All groups share one centre, and each spreads out both ways along 11 directions, with some noise.
In the rows, zero is written as 128.
Some rows, each with its group after it:
[128  83 107 114 159  92 115 103  94 129 142  88 125  67 155 118] => k966
[169  92 110  91 144  65 199  64 166 125 116 181 116 109 120 165] => k91
[148 108  72 169  73  41 173 147  93 108 112  69 101 157 150  98] => k770
[131  24 153 190  80 118 127 132 149  76 152  76 108 111 128 116] => k770
[155 124 117 109 118 112 147 127  93 116 104 136 118 107 126 133] => k565
[148 102 113 109 139 128 107 119 128 107 182 130 181  98 122 150] => k91
[132 114 161 140 142 134 163 118 114 146  93 103 118 149 121 118] => k565
[112 175  81  94 176 112 113 105  93 139 175 108 170 107 140 172] => k966
[ 93 104 129 160 105 109 144 152 182 112 163 157 151 143 162  95] => k565
[102 112 130 154 101 132 127 140  70 102 153  78  91  93 125 126] => k770
[ 67 146 104 149 149 105 102 144 132 130 193  67 127 128 154  88] => k91
[105 122 121 169 102 100 125 136 100 128 140 130 113  95 116 125] => k770
[173 103  94 118 114  98 147 117 114 153 131 132 151 136 111 109] => k966
[121 122 177  90  68 150  90 152 130 132 174 142 118 119 113  98] => k966
[164  80 158 146 149 131 121 135 119 139 156 114 137  99 125 136] => k91
[124 119 148 173 185 170  94 149 132  97 148  89 150  92 107 151] => k91
[107 179  85 179 145 159 118 137 164 146  75 155 125 183 140 133] => k966
[157 115 137 113 156 119 148 137 114 140 112 144 115 101 148 124] => k770
[197 119 113 101 155 122 157 130 135  90  75 118 116 126 112 133] => k565
[163 105 138 140 156 140 125 128 135 116 129 150 151  98 109 155] => k770
[142  76 145 184 140 154 122 117 116 187  94 128 114 131 125 110] => k966
[134 117 149 183 190 116 162 150 143 133 176  97 148 128 139 152] => k966
[141  68 152 163 148 118 130 102 158 151 141 106 114 112 115 124] => k565
[125  76  60 221 114 112 118  93 123 145 101 139  80  80  99 113] => k770
[145 137  55 156 108  89  74 106 101 173 143 111 113 112 113 145] => k565
[142 119 145 129  96 126 150 122 127 125 122 138 137 146 100 123] => k565
[144 115 104 110 126 124 135 105  99 119 109  95 171 148 118 127] => k966
[134 147 119 131  76  82 152 140 137 131 121 165  83 132 125 124] => k966
[107 155 122 153 137 163 127 149 137 115  71 146 143 148 126  96] => k91
[107 122 158  89 123 114 148  93 106 129 134  97 111 127 121 128] => k565
[100  96 144 101  95 220 106 102 138  93 141  61 116 189 125 119] => k770
[128 177  97 100  84 136 104  97 134 165 129 187 140 149  79 142] => k565
[150  98 179 173  82 157  93 200 163  92 108 111  98 155 143 106] => k91
[138 133 170 156 113 174 108 134  98 203 145 139 128 151  93 136] => k966
[165 166  77 154 163  86 157 148 137 184 114 134 123 163 140 102] => k91
[140 147 138 132 137 174 101 125 117 139 100 163 133 108  89 145] => k91
[145 111  86  84 142 133 128 128 159  98 139 137 111 126 169 122] => k770
[121 126 111 122 126 138 125 127 129 129 122 133 102 123 142 109] => k770
[ 95 129 169 126 149 148 136 129 102 138 173 130 148  94 103 116] => k565
[183 109 131 135 183 142 147 117  99 141  63 135 131 109 129 169] => k565
[ 79 141  92 113  84 142  84 120 132 136  78 186 109 119 158 101] => k91
[119 147 118 125 125 117 142  99 131 185  74 132  83 163 129  93] => k565
[105 151 123 115 129 167 126  91 111 143  74 182 127 103  93 127] => k91
[140  65 127 122 100 116 125 107  83 150 104 147 130  94 150 119] => k91
[109 113  77 163 144  81 150 107 118 135 129  94 114 126 155 114] => k770
[130 152 205  83 139 116 112 137 109 103 188 136 218 104 114 204] => k770
[141 153 134 114 130  60 159 159 121 162 106 153 129 138 159  96] => k770
[125 136 101 107 139 115 112 131 102 105 165 156 154  65 137 149] => k565
[143  84 194 103  96 105  81 107 129 138 168  79 195 150 139 176] => k770
[140  58 123 131  42  90 109 137  95 135 113 125 102 125 189 103] => k91
[212  67 106 154  65 105 160 140 193 105 109 173 147 175 105 116] => k966
[147 124 126 144 149 167 122 100 100 165  59 145 139 130 102 130] => k966
[120  97 143 154 141 135 183 139 118 117  21 141 132 157 182 103] => k91
[106  99  77 134 150 161  76  77 106 140  63 103 145 126 160 126] => k966
[151 113 150 159  98 112 136 129  91 191 177 117 124 145 112 144] => k966
[159 117 108 124 117 113 125 107 103 133 112 118 120 120 111 154] => k565

New rows. What belongs after each?
[132 167 218 107 101 189 183 104  62 164 111 142 164 162   4 136] => k565
[175 101 145 125 163  85 147 128 111 134 127 112 165 116 136 159] => k770
[113 105 149 122  95 152 110 105 140 134 125 156 118 119 108 132] => k770
[160 180 186  70 159 105 194 176  57 155 100 103 134 163 153 107] => k770
[164  90  92 221 118 114  87 187 148 123 149 130 154 111 138 122] => k565
[101 145 150 111 132 130 102 129 115 208 115 150  75 132 184 113] => k91
[ 76 166 113 109 104 127  72  67 144 205 184 129 112 131  81 123] => k565
[ 34 136 133 131  81 109  98  83 133 132 180  81 158 160 139 137] => k770
[148 141 151 150 145 149 108 134 131 123 118 120 107 112  96 164] => k91
[138  77 128 179 121 104 132 139  88 137 114 122 127 101 172 146] => k565
[ 98 126 137 127 100 119 115 113 161  84 133 119  90 114 126 140] => k91
[120  94 229 122  91 177 122 139 155 106 139 131  92 119  90 119] => k91
[130 159 116 104 104 121 144 130 114 122 122 128 136 160 122 129] => k770
[137 136 112 148 124  86 137 145 112 126 131 125  96  99 128 122] => k966
[139 150  27 129  92 154  96 137  97 103 126 141  65  97 121 122] => k770
[141 151 117 114 176 124 156 126 109 149  72 104  93 136 140 101] => k565
[131 131 142 181 112 149 118 166 102 126 128 115 114 118  95 112] => k770
[ 88 155 179  95 125 132 149 118  87 159 147 122 108 128 124 112] => k966
[131  67 183 125 112 211  81  78 131 105 150 107 162 114  77 187] => k770
[135 135  67 194 173  94 128 177  94 112 147 120 172  96 181 137] => k565
[122 108 137  85 110  61 193  83 148  78 183  93 135 143 126 162] => k91
[120 168  85 119 144 147 125 100 145 136  68 200 131 118 107 134] => k91
[119  93 140 127 169 130 173  86 126 168  87 139 132 134 140 104] => k966
[190  54 160  98  67 107 116 163 100 124 187 106 167 145 161 138] => k91
[122  85 150  71  11 122  92 100 117 113 172 152 111 100  94 122] => k91
[116 117 144  71  92  72 132 123 142 163 120 108 107 180 201  84] => k770
[102 129 127 144  87 105 139 137 149 143 143 131 108 149 121  74] => k565
[159 102 158 145  88 124 161 128  59 121 105  74 122 145  99 137] => k770
[133 149  93  49 150 109 130 122 163 117 148 176 156 104 129  89] => k966
[179  89 118 137 151 128 138 121 131 129 103 130 128 113 127 135] => k770
[ 89 119  98 175 100  71 155  88 148 170 183 140 156 146 104 116] => k565
[147 123 151 141 110 118 146 159 130 113  93 148  93 110 105 100] => k966
[ 76 158 152 234  45 133  74 154 110 133 157 150 147 100  39 129] => k770
[143 121 136 108 149 131 159 109  77 146  86 110 145 120 101 101] => k966
[126 161 118 144 153 146 113 130  97 190 102 149 120 123 119 108] => k91
[143 128 135 100 146 153 174  85 112 147  83 109 152 185 105 134] => k770
[135 103 126 115  76 130 126 130 117 106  95 149 141 141 141 127] => k91
[125 109 140 101 127 134 157 116 119 117  93 199 149 112 170 158] => k565
[122 137 191 102  99 129 144 138  92 141 156  83 124 167 128 135] => k91
[118 104 162  87 121 125 153 118 120 100 126 126 120 115 143 125] => k565
[130 163 120 162  44 157  92 136  88 164 122 175 174 167  91 162] => k565
[146 142 135 118 132 156 116 126 135 145  82 179 124 131 122 148] => k91
[140  66 134 135  92  63 157 124 121 152 178  93 103 122 136  86] => k91
[135 156 107 140 177 128 155 126  98 165  89 132 144 139 135 129] => k91
[127  71 146  94  71 122 126  92 126 100 136 104 117 134 141 144] => k770
[137  95 200 113 118 162 173 111 105 150 108 148 138 130  82 103] => k91
[118 160  75 150 122 108  84 104 118 133 105 129  81  89 113 157] => k91
[153 125 136 122 130 117 163 129 128 125 103 140 145 144 119 128] => k770
[166  72 142 145 128 120 128 110  98 112 191  90 155  80  61 141] => k91
[203 138  30 144 105  81 104 183 131  79  70 120 101 137 174 117] => k565
[170 128  97 191 125 103 111 163 181  87  45 138  66 138 169 163] => k91
[117 145 135 122 126 117 122 120 131 154 141 123  93 125 124 125] => k91
[132 104 147  87 125 115 157 109 119 136 108 170  97  94 150 129] => k770
[124 165 108 152 192  79 148 153 114 204 102 152 104 106 165  77] => k770
[143 126  93 169 171 134  87 133  92 110 136  76 155 103 134 178] => k966
[ 91 148 125  98  55 112 152 148 135 114 125 128 137 196 154  75] => k91
[162  97  70 139 121  67 126 134  85 108 125 116 109  70 156 134] => k565
[147  86 133  92 134 173  75  97  96 141 112 121 160  95 110 122] => k966
[122 118 100  89 122  73 190  65 114 131 104 122 136 154 147 147] => k770
[100 141 106 130 166 112 158  73 106 126 144 105 135  87  77 139] => k91
[ 92 162 101 108 122 114  74  97 118 161 157 149 151 108 132 159] => k770
[111 134 167 123 146 146 110 168 167 162 126 128 111 154 168  63] => k770
[153  76 152 109 144 175  74  99  67 127  82 109 138  57 103 137] => k966
[100 140 204 126 128 126 136 150 123 145 137 143 143 122 125 115] => k770
[174 119 120 142 123 148  90  97 134 162  96 124 125 142  96 165] => k565
